The rows are grouped in 4 different ways at once. Each group adds its own fixed numbers to the row, and there is some noise. The rows also spread widely along 16 directions, which tell nothing about the answers.
In the rows, 128 means zero.
Known rows, each followed by its group in each grouping:
[123 133 120 145 107 186 135 187 117 125 114 111 106  88 142 123 141 113
  94 135 201  76 185 119  96 154  88 162 178 120 137 137 144 136 131  98
 167  96 149 171 102]
j_524 J j_131 j_309
[ 84 129 125 131 120 130 152  92 112 126 100 137 124 121 110 137 140 134
 125 120 146  95 121 110 125 140 104 134 143 116 158 107 152 121 115 113
 132 130 153 107 141]
j_730 T j_38 j_762
[ 98 108 120 148 169 160 104 149 122 171 126 122 111 122 102 117 172 141
 120 118 180 116 156  73  79 116 137 170 136  76 165 132 142  42 127 113
 144 119 189 142 147]
j_956 M j_38 j_551
[143 149 120 119 160  89 131 110 118 154 105 129 120  90  93 125 155  89
 175  86 160  89 155 147 144 148  87  90 133 154 123 113  97 120 156 159
 116 161 151 144  71]
j_956 M j_759 j_762
[147  99 140 122 130 145 184 137 160 119 174 147 136 129 134 121 124 113
 159 133 116 139 138  83  77 121 133 135  87  85 154 165  94 134  98 133
 170  92 130 138 116]
j_327 N j_538 j_551
[119  99 107 128 119 130 146 133 133 136 120 121 131 120 108 141 132 135
 123 132 103 147 119 126 104 122 148 108 115 130 139 146 149  98 112 129
  99 129 147 129 121]
j_498 N j_261 j_309
[115 102 124 178 146 127 126 148 162 108 106 117 120 134  88 110 137 142
 153 123 150  93 195 110  82 145  93 150 170  99 128 158 138 129 105 108
 165 168 106 128 106]
j_498 T j_131 j_309
[124 139 140 132 103 141 158 129 134 114 137 112 126 140 133 116 135 115
 118 142 165  91 128 121 148 151  87 117 140 120 107 144 126 154 123  94
 150 128 109 137 104]
j_730 U j_538 j_551
[132 104  90 147 108 130 141 189 110 133  79 171 115  98 140 137 124 101
  85 108 139 133 130 105 115 119 143 185 117 117 189  92 116  80 146 107
 165 136 206 165 151]
j_524 U j_261 j_551
[103 118 166 112 149 126 147  76 151 120 165 170 129 176 131 133 117 169
 169 118 117 150 182  99  92  69  98 153 107 141 129 123  82 131 118 160
 148 163  96  86 123]
j_327 J j_739 j_762
[136 139 149 165 126 112 132 145 141 147 120 127 142 166 144 122 152  90
 105 139 146 106 143 116 172 124  89 138 119 109 122 112 102 143 126  88
 124 131 138 156 114]
j_484 M j_759 j_762
[147  86 123 151 153 121 133 143 172 140  97 131 121 142 123 101 165  93
 132 124  93 108 162 132 119 114 104 113 148 123 157 123 130 144  95 110
 120 120 177 140 103]
j_484 T j_739 j_551
[158 116  75 211  90  95 158 119 153  81 102 132 128 128 105 122 105 132
 167  82 100 110 154  99 109 171 143 136 108 123 159 133 125 141 154  89
 164 162 150 110 100]
j_730 U j_739 j_309
[135  96 120 107 102  93 155 119 166 130 125 147 160 165 138 123 121 110
 118 167 105 127 109 139 157 128 115 114 123 110 136 135 106 169  71 121
 112 117  83 139 118]
j_730 J j_759 j_762
[120 143 159 176 142 143 104 128 149 106 133  90 120 154 174 134 149 124
 134 144 113 108 146  86 147 144 114 152 173  90 135 103 161 192 109  78
 126  85 128 116 123]
j_498 N j_759 j_762
[ 90 131 209 143 131 116 159 135 111  72 148 127  85 122 131 152 105 119
 172  71  98 170  85 119 138 119 122 115  54 163  58 105  96 145 131 127
 159 204 131  96 125]
j_730 T j_759 j_309
[145 119 126 119 143 147 159 139 145 113 151 126  96 135 160  97 115 142
 155 124 117 126 165  66  82 110 146 161 117 110 168 117 122 129 157 108
 171 120 168 111  98]
j_327 J j_38 j_551
[117 108 182 116 151 132 111 121 137 155 168 148 104 167 144 114 135 151
 135  93 151 172 156 108 104  61 119 153  64 148 107 114  42  78 125 154
 153 141 161 143 142]
j_327 T j_739 j_309
[ 93 133 130 153 104 122 154 128 115  75  95 152 113  91  96 149 111 131
 148  91 168  81 161 127 110 163  73 151 154 143 117 114 114 146 125 128
 179 182 104 107 115]
j_956 J j_739 j_762
[137 138 162 142  68 170 193  84 131 151 115 114 155 166 119 134 162 131
  84 143 144  89 156 135 165 130  71 106 106 131 111 144 138 173 134 103
 133 138 152 122  97]
j_730 N j_538 j_309
[127  73 113 104 150 136 118 205 142 156 123 110 111 106 107 118 133 125
 116 148 140 155 149 144  82 100 144 118 130 133 106 172 123  68 104 144
 108 144 127 176 105]
j_498 T j_759 j_309
[119  73 138  99 133 140  90 189 128 147  83 131 107  92 114 126 131 134
 100 124 183 137 155 133  88 129 118 174 156 107 132 136  91 109  83 168
 183 157 134 189 142]
j_498 T j_261 j_309
[116 117 141  78 127 118 113  95 126 133  98 100 120 117 109 129 127 142
 133 111 140 145  96 139 139 139 132 107 131 130 117 121 127 156  94 163
 142 162 136 125 119]
j_327 U j_131 j_309
[ 78 126 165 130 170 177 121 165 108 131 135 113  92 123 159 130 155 121
 113 138 146 120 125  52  94 109 125 182 145  75 169  88 170 114 118  88
 151  92 191 126 146]
j_484 T j_538 j_762
[ 91 112 131 141 141 125 101 124 148  89 172  94  96 120 121 131 116 155
 166 106 126 158  90  93 100 142 166 122 124 112  96 140 128  92  92 116
 123 108 112 106 149]
j_956 N j_759 j_551
[155 120 104 171  79 167 161 122 130 134  56 125 124 155 149 142 135 161
  76 140  96 105 207 105 133 110 125 177 156 131 172  96 186 176 184  87
 139 175 191  98  97]
j_730 J j_261 j_762
[139 104 114 133 176 128 117 108 166 189 131 123 153 189 102 113 175 144
 134 149 132 131 188 106 119  83 121 128 140  95 149 157 132  93 127 131
 100 150 137 131 108]
j_956 U j_131 j_551
[119 114  98 111 100 160 128 138 128 107 124 125 120 116 115 140 103 183
 123 143 186 125 186 106  84 129 132 179 175 118 124 166 129 115 136 146
 163 161  84 126 125]
j_956 M j_759 j_551
[106  98 144 114 128 125 164 176 135  45 102 193  96  99 193 145  92  84
 142 136  77 124 152 137  92 122 104 178 182 156 189  74 122 223  79 130
 163 100 113 128 135]
j_484 T j_38 j_309
[ 99 134 169 142 129 121 140 122 135 104 125 107 101 139 145 135 133 114
 132 123 115 114 116 140 157 128  95 106 136 154  87 102 136 163 107 103
 114 130 128 110 118]
j_956 T j_38 j_762
[ 62 132  96 100 101  81 106  63 122 126 142 109 172 164  86 139 123 171
 120 157 188 126  27 102 183 180 138 116 142  63 113 149 129  89  70 125
  99 133  54 115 181]
j_956 T j_739 j_551
[106 143 125 131 148  99 138 159 118 117 105 107 110 124 141 107 136  84
 123 140 131  89  91 104 159 149 114 123 145 107 150  80 161 131 134  67
 117 120 159 127 104]
j_498 U j_759 j_762
[111 120 132 190 112 105 143 138 115 132  76 159 149 132 103 183 153 105
 108 101 108 137 133 147 162 134 105 135 112 141 124 111 120 128 124 130
 111 179 146 136 143]
j_956 N j_538 j_309
[121 113  62 154 109 139 164 149 123  89  89 169 105 116 128 133  95 169
 134 123 119 113 219  88  61 112 145 210 168 140 209 103 158 104 185 108
 154 164 161  96 114]
j_524 T j_759 j_309
[125 107  94 138 114  89 146 141 134 117  93 143 141 108  90 138 111 118
 137 126 138 123 111 109 118 162 132 144 126  89 150 137 122 126 101 133
 158 163 115 140 125]
j_327 M j_538 j_762
[119  98 152 113 155 151 167 102 148 108 119 132  93  91 100 142 149 122
 176  93  59 133 156 156  74  98 104  70 134 191 119 135 154 144 106 159
 109 140 172  89  87]
j_498 N j_538 j_551
[135 111 171 125  87 110 132  95 157 120 126  94 121 197 156 115 123 144
 100 128  76 151  87 144 188 107 125  91  83 161  81 102 116 174 102  97
 106 146 150 102 112]
j_498 J j_739 j_309
[ 81 110 169  88 139 161 163 139 107 118 131 159 120 146 161 138 126 139
 108 157 118 145 125  66 107  80 134 193 118  87 178  85 153 134 120 111
 151 130 147  99 152]
j_730 N j_759 j_762
[149 138 135 176 106 132 130  81 146 132  95 110 138 155 147 147 159 121
 119 111  93 107 136 131 177 147 110 108 145 138 142 113 140 185 123 108
 110 106 180 121 125]
j_498 T j_38 j_551
[110 104  90 162  96 140 165 120 133 115  95 147 158 116 111 177 128 133
 113 145  89 126 129 115 106 141 137 134 149 104 175 142 178 137 100 119
 108 113 130 115 143]
j_498 N j_261 j_762
[118 109 111 125 157  88  89  54 156 140 121 142 128 152 140 143 142 143
 166 104  80 147 113 115 129 120 154 125 143 120 184  86 118 141  84 153
  90  77 164 107 155]
j_956 T j_38 j_762

New rows. What belongs after each?
[108 125 133 142 127 156 130 158 114 106 121 115 118 111 149 170 126 120
 125 128 106 157 121 115 120 125 145 137 140 135 134 128 160 152 119 125
 116 129 133 130 129]
j_484 U j_759 j_309
[112 135  80 197 120 114 133 146 128  91  95 113 121  95 109 146 137  99
 146 105 118  96 115 119 134 186 133 118 164 117 145 123 171 127 129  86
 113 122 144 122 122]
j_956 U j_759 j_551
[ 95 147 130 148 190 109 131  94 127 135 128 140 124 130 110 140 157 125
 183 112 129 107 174  99 113 121  92 127 161 124 156 115 134 118 138 137
 110 150 129 106 110]
j_484 T j_38 j_762
[109  98 123 124 176  50 127 125 161 134 170 114 145 172  92 102 121 135
 180 143 112 162  76  83 126 131 160 106  80  69 122 156  99  70  93 119
 111 161  80 123 123]
j_498 N j_38 j_309
[139 129  91 155 112 122 115 110 134 141 167 126 125 158 146 144 119 171
 129 114 135 156 162 102 116  91 152 135 101 156 123 143  97  66 170 122
  95 108 146 132 127]
j_498 T j_739 j_762
[122 103 164 127 103 108 134  80 175 156 146 140 157 189 132 108 159 107
 104 131 132 114 106 163 169 119  84  93  96 127 115 119  68 141  48 117
 104  65 129 150 147]
j_956 N j_759 j_309
[ 80 139 117  82 138 154 203 144  85 137 136 159 151  99 116 138 133 101
 125 166 167  99 112  85 100 126 107 139 127  86 189 132 167  98 131 122
 132 115 129 128 116]
j_327 U j_739 j_762
[136 104 114  46 146  33 127 133 133 117 106 150 115 146 137  76  92 109
 150 137 133 129  69  94 158 134 147 152 109  90 173  61  87 135 117 127
 156 168 131 125 107]
j_956 M j_739 j_762
[ 94 122 190 153 114 196 163 118 136 108 124 139 123 145 155 146 148 121
 108 130 123 100 155 102 107 110  90 163 137 105 154 102 155 181  86  93
 164  82 161 105 146]
j_956 U j_759 j_762
[126 117 189 107 138 186 114  90 129 174 129  76 105 162 118 134 159 192
 119 107 143 160 171 111 118  78 133 130  97 138  87 134 130 119 145 154
 134 176 186 107 109]
j_956 T j_759 j_309
[ 93 127 110 163 162 106 179 149 130 141  99 168 165 163  95 141 152 106
 129 176 120  99 182 114 131 107  83 149 159  98 159 133 164 111 138 104
  96 187  89 114 109]
j_327 T j_759 j_762
[143 128  78 122 120 112  94  98 130 128 131 109 119  94 133 156 115 146
 158  91 120 152 120 125 113 142 167 106 135 153 143 133 115 112 130 158
 101  87 152 139 123]
j_498 U j_759 j_762
[113 139 106 142 130 117 151 116 119 124 118 121 147 119 105 146 136 116
 152 127 127 119 122 123 131 156 121 105 139 122 140 143 151 141 125 133
 112 144 114 124 104]
j_327 U j_739 j_309
[167 141  98 137 108 100 215 101 141 138 106 171 159 140 123 104 134  95
 141 133 133  55 190 111 135 137  75 128 123 122 199 117 104 146 168 105
 145 122 159 129  72]
j_498 N j_38 j_762
[ 57 122 156 158 156 154 170 144 124  64 190 154 111 131 144 164 119 124
 180 137  80 150 130  97  73 108 124 132 126 137 123 138 166 133 106 109
 109 122  78  83 130]
j_730 J j_739 j_309
[ 89 122 151 125 123 150 128 155 132  95 116 112  77 113 150 102 121 124
 112 137 158  94 134 116 101 133  99 154 168 129 125  95 150 144  97  86
 163 103 138 123 127]
j_327 M j_38 j_762
[131  87 133 102 142 114 126  56 162 164  61 132 158 147  71 122 168 143
 138 117 105 111 134 137 138 132 105 107 151  96 170 130 134 156  68 167
 130 163 164 110 130]
j_498 T j_759 j_551
[ 81 148 175 180 158 138 225 178 102  64 156 135  93  72 125 163 127  48
 190  95  61 123  80 100 111 140 116  88  72 139 113 110 175 132 136  79
 120 136 165  91  95]
j_524 T j_759 j_762
[128 139 112  88 135 111 158  80 132 153 191 137 161 153 119 144 135 133
 169 159 143 139 135 130 124 120 117  82 113 138 116 181 102 119 126 168
  77 115  62 139  93]
j_730 M j_538 j_309
[129  94 117 100 101 106 131 122 143 108  96  96  99 138 117 108 102 163
 119 127 110 140 100 119 127 135 152 124 122 131 123 114 139 137 116 117
 143 169 154 109 108]
j_498 T j_538 j_309
[130 160 122 127  87 112 110 109 136  94 169  83 105 148 153 125 104 152
 130 134 177 119 114 128 167 158 116 112 144 155  54 141 102 145 138 107
 122 123  75 129 107]
j_956 M j_538 j_551
[120 115 139 104 100 141 134 152 136 122 129  78 108 149 157 129 117 140
  85 165 113 148  95 121 155 114 138 113 127 134  87 125 158 154 111  93
 108 137 126 123 105]
j_484 J j_538 j_762
[ 89 148 171  82 121 122 160  34 110 112 141 152 122 123 120 151 138 124
 164  87 110 131  78 145 151 120  99  79  99 178 117  98 111 150 109 161
 107 133 148  83 135]
j_730 M j_759 j_551
[ 89 103  99 153 107  82 144 116 143  88  96 165 125 149 107 141 104 138
 130 130  92 131 127 142 130 117 120 138 142 152 129 107 140 121 107 106
 106 176  96  92 140]
j_730 M j_759 j_762
[160 139 116  98  83 103 118  63 135 151  99 106 132 164 153 103 134 149
 102 123 161 102 113 119 197 152 122 130 132 121 143  98  94 166 140 119
 142 124 167 137 125]
j_730 T j_38 j_551
[156 206 119 150  81 139 105 121 102 102 162 105 111 133 227 147 112 127
 120 125 192  93 163 107 181 177 108 162 168 156 120  87  88 198 196 104
 134  66 114 160 100]
j_956 J j_261 j_309
[170 130 114 104 156 117  88 222 115 142 147  79  98  85 172 131 119  95
 136 128 155 170 105  99 149 146 175 134 123 107 101 139 101 123 156 135
 139 137 137 197  90]
j_524 J j_131 j_551
[117 154 149 144 148  80 168 129 119 126 124 123 146 147 138 139 141  74
 146 146 105 106  91 121 194 147  98  92 117 118 119 110 138 158 133  98
  93 150 115 127  97]
j_498 T j_38 j_762
[138 108 114 100 148  95 152 144 142 112 138 155 120 116 154 119 119  86
 164 140 100 124 130 125 119 123 122 118 138 134 160 114 113 159 109 133
 116 101 119 141  98]
j_730 T j_739 j_762
[101 113 172 124 139 133 142 137 123 149 150 132 115 163 114 114 145 131
 115 116 157 145 107  94 133  88 120 138  62 112  99 122 100  62 130 109
 143 166 167 124 137]
j_956 M j_739 j_551
[ 95 159 133 140 134  99  89  95 105 138 104  86 124 114  74 130 138 159
 146  85 210 101 111  95 162 182  98 134 135  95  90 120 109 101 134 132
 165 205 120 123 122]
j_524 J j_739 j_762
[147  96 153 169 138 132 136 122 180 133 123 112 123 150 114  99 161 112
 145 112 113 104 138  94 118 148 109 124 114  74 137 137 118 159  85  97
 172 126 164 129 111]
j_730 J j_538 j_551
[ 89 128 143 163  71 190 147 157 121  44 108 152 112  97 193 189 103 119
 103 139 102 122 146 135 104 154 114 181 195 147 154 100 165 234  78 115
 152  64 102 120 159]
j_327 J j_759 j_309
[154 112 123  92  88 114 178  84 131 138 112 173 165 166 157 153 116 122
 117 132  79 157 114 128 157 101 150 136  82 136 191  96 102 171 127 150
 115 116 164 121 129]
j_956 U j_759 j_309
[156 123 118 104  91 142 157  64 149 171 149 120 155 179 161 103 149 126
  99 139 118 115  99 101 144 114 143 105  81 106 196 115 122 132 115  97
 106  25 214 133 125]
j_498 U j_131 j_309
[ 97  86 137  88 101 207 156 147 131 115 173 122 139  74 101 175 118 163
 129 150 174 150 140 122  41 130 125 125 144 107 101 233 126 108  54 183
 158  90  62 158 146]
j_498 N j_538 j_551
[111  92 143 104 134  83 115  67 163 130 134 132 134 154  75 127 114 177
 173  96 127 160 122 129 119 116 124 111  95 125  87 150  69 114  83 173
 146 203  79 103 129]
j_730 J j_759 j_762
[ 82 116 157 180 121 152 188 121 147 100 166 156 127 164 124 135 138 124
 132 123  98 122 131 101  98  92 106 126  89 131 126 137 134  87 110  78
 117 107 148  93 149]
j_498 T j_759 j_551
[112 111 162 150 103 180 154 145 147  92 150 110 123 155 157 134 119 148
 120 156 127 122 138  66  94 140 133 178 130  68 144 134 154 180  91  87
 178 101 118 112 130]
j_956 J j_538 j_309
[ 96 156 163 147 151 134 139 117  99 156 131 121 110 127 103 136 165 115
 137  89 154 121 131 119 140 113  98 110  87 150 104 109 123  75 159 121
 113 168 185 124 112]
j_524 M j_759 j_309
[153 106 128 102 131 124 107 178 136 123 115  95  81 109 169 115 111 121
 124 127 128 144 135 123 129 120 153 142 137 139 116 102 119 148 134 124
 136 124 160 152  98]
j_956 T j_759 j_762
[ 92 100 117 104  96 147 136 112 142 104 174 134 134 138 127 154 101 178
 128 152 148 152 127 122  79 120 134 134 137 132 116 180 113 107  75 149
 122  91  66 132 153]
j_498 T j_538 j_309
[126 105 100 134 124 122 142 132 146 126 124 156 130 116 114 132 131 123
 138 119 140 121 149 118  94 134 118 142 140 117 157 146 102 111 103 142
 146 114 134 149 135]
j_327 T j_538 j_551
[ 92 121  99 184 140  94 134 128 120 133 102 194 152  98  81 165 161  87
 141  84 144 113 145 152 123 140  80 120 137 148 147 128  90  72 107 149
 110 135 130 155 158]
j_327 N j_739 j_551
[141 111 102  93 124 112 145 133 146  92 102 138 106 109 150 116 102 125
 148 144 108 104 166 138 109 129 114 134 186 153 160 107 136 180 121 135
 130 121 118 121  88]
j_498 T j_759 j_762
[177 117 118 100 115 122 155 134 142 136 150  89 139 135 134 144 105 147
 157 151 112 169 148 119 139 121 159 101 105 127  85 186 117 163 152 158
 115 176  81 139  67]
j_730 T j_759 j_762
[144 127 138 107 121 124 131  55 126 169  88 131 129 129 110 126 168 132
 131  87 132 109 145 137 145 130 100 107 119 146 158  95 110 150 132 158
 129 135 205 127 108]
j_730 N j_538 j_309
[129  97 167  95 148 154 119 165 150 131 179 114 112 145 166 135 124 125
 135 146 119 184 122 119 113  83 151 125 105 128  93 153  99 127  94 143
 123 107 107 151 129]
j_956 U j_759 j_551
[124 110 102 128 125 140 163 145 129 135 118 137 131 116 109 144 135 120
 126 128 116 137 140 132 111 110 137 114 120 143 136 147 143  93 139 127
 104 145 149 129 113]
j_956 U j_759 j_551
[107 141 113 111 135  89 123 101 125 150 122 112 158 139  92 146 149 121
 139 140 149 121  94 152 186 155 108  76 143 128  88 147 124 117 114 147
  72 170  80 132 111]
j_956 J j_759 j_551
[136  71 140 137 141 156 168 188 162 129 122 135 153 105 103 142 144  88
 137 146 106 139 128 105  87 139 130 128 118  61 148 185 132 150  56 136
 159 131 116 161 119]
j_484 J j_759 j_551
[105 102 156 107 127  89 144 111 152 133 121 175 133 164 119  98 137  98
 118 110 147 114  96 135 152 112  89 130  92 119 141  92  58 104  80 117
 149 126 147 138 155]
j_956 U j_759 j_551
[ 93 144  96  76  99 121  96 101 119 107 156 131 131 115 145 123  96 173
 125 147 233  97 133  98 113 160 110 173 185 104 146 130  84 112 105 140
 156  71  59 149 152]
j_498 N j_759 j_762
[ 86 181 165 142 138  87 135  76  82 147 138 113 145 145 106 165 161  98
 148 101 140 133  40 116 211 160 110  81  74 124  91 103 124 119 142 125
  88 170 138 117 130]
j_730 M j_538 j_309
[105  81 172 140 132 132  92 108 152 125 102 145 130 135  87 155 135 173
 138  83 147 160 172 133  92 107 104 161 127 125 105 147  73 129  69 182
 183 183 112 136 162]
j_498 N j_131 j_309
[131 152  83 148  59 156 134  74  90 121  76 104 110  76 102 166 135 156
 109  65 154 109 126 140 145 163 134 105 135 179 121 123 158 123 177 134
 124 150 206 113 122]
j_730 M j_131 j_551
[112  97 136  63  93 124 146  92 174 136 128 125 105 184 143  48 132 139
  83 162 155  78 140 165 134  98  71 104 148 162 123 101 112 142  83  89
 120  94 134 118 100]
j_730 J j_131 j_309
[140 119 132  83 111 105 183 118 112 127 100 139 151 130 115 129 111 116
 140 132 121 135  94 103 152 144 140 132  89  94 162 119 120 163 135 141
 160 188 133 124 103]
j_730 U j_759 j_309
[124 132  84  81 161  64 154 116 129 117 137 143 133 126 120 139 104 128
 180 156  90 148 137 134 133 115 132  99 153 155 135 125 138 126 150 157
  72 177  64 106  77]
j_524 N j_261 j_762
[132 128 116  92 126  88 118  90 128 143 129 157 128 139 162 141 125 121
 129 117 108 153 103 128 157 108 137 128 115 146 165  75  89 127 120 149
 101  94 159 136 141]
j_524 N j_261 j_762
[115 115 153 130 128 117 182 124 141 118 140 135 122 138 118 134 129 105
 149 127  91 135 124 147 134 103 106  84  92 161  91 137 124 133 119 121
 102 156 120 113  97]
j_730 T j_759 j_762
[117  76 124 158 134 165 138 212 145 104 136 108  95 116 133 127 123 130
 125 150 112 150 163 113  67 110 149 147 139 120 110 165 163 117 109 103
 133 139 117 143 109]
j_730 T j_739 j_309
[132 138 139 150 101 120 162  75 132 140 142 144 154 164 150 157 145 115
 121 111  82 141  87 120 174 120 131  95  74 142 142 115 107 134 125 113
  94  94 176 117 143]
j_498 J j_38 j_551
[127 136  85 165  95  76 159 207 102  90  79 136 115 100 145 123  99  70
 100 125 129 101  71  93 175 179 139 160 112  98 162  68 140 125 154  52
 152 153 167 145 113]
j_524 J j_739 j_762
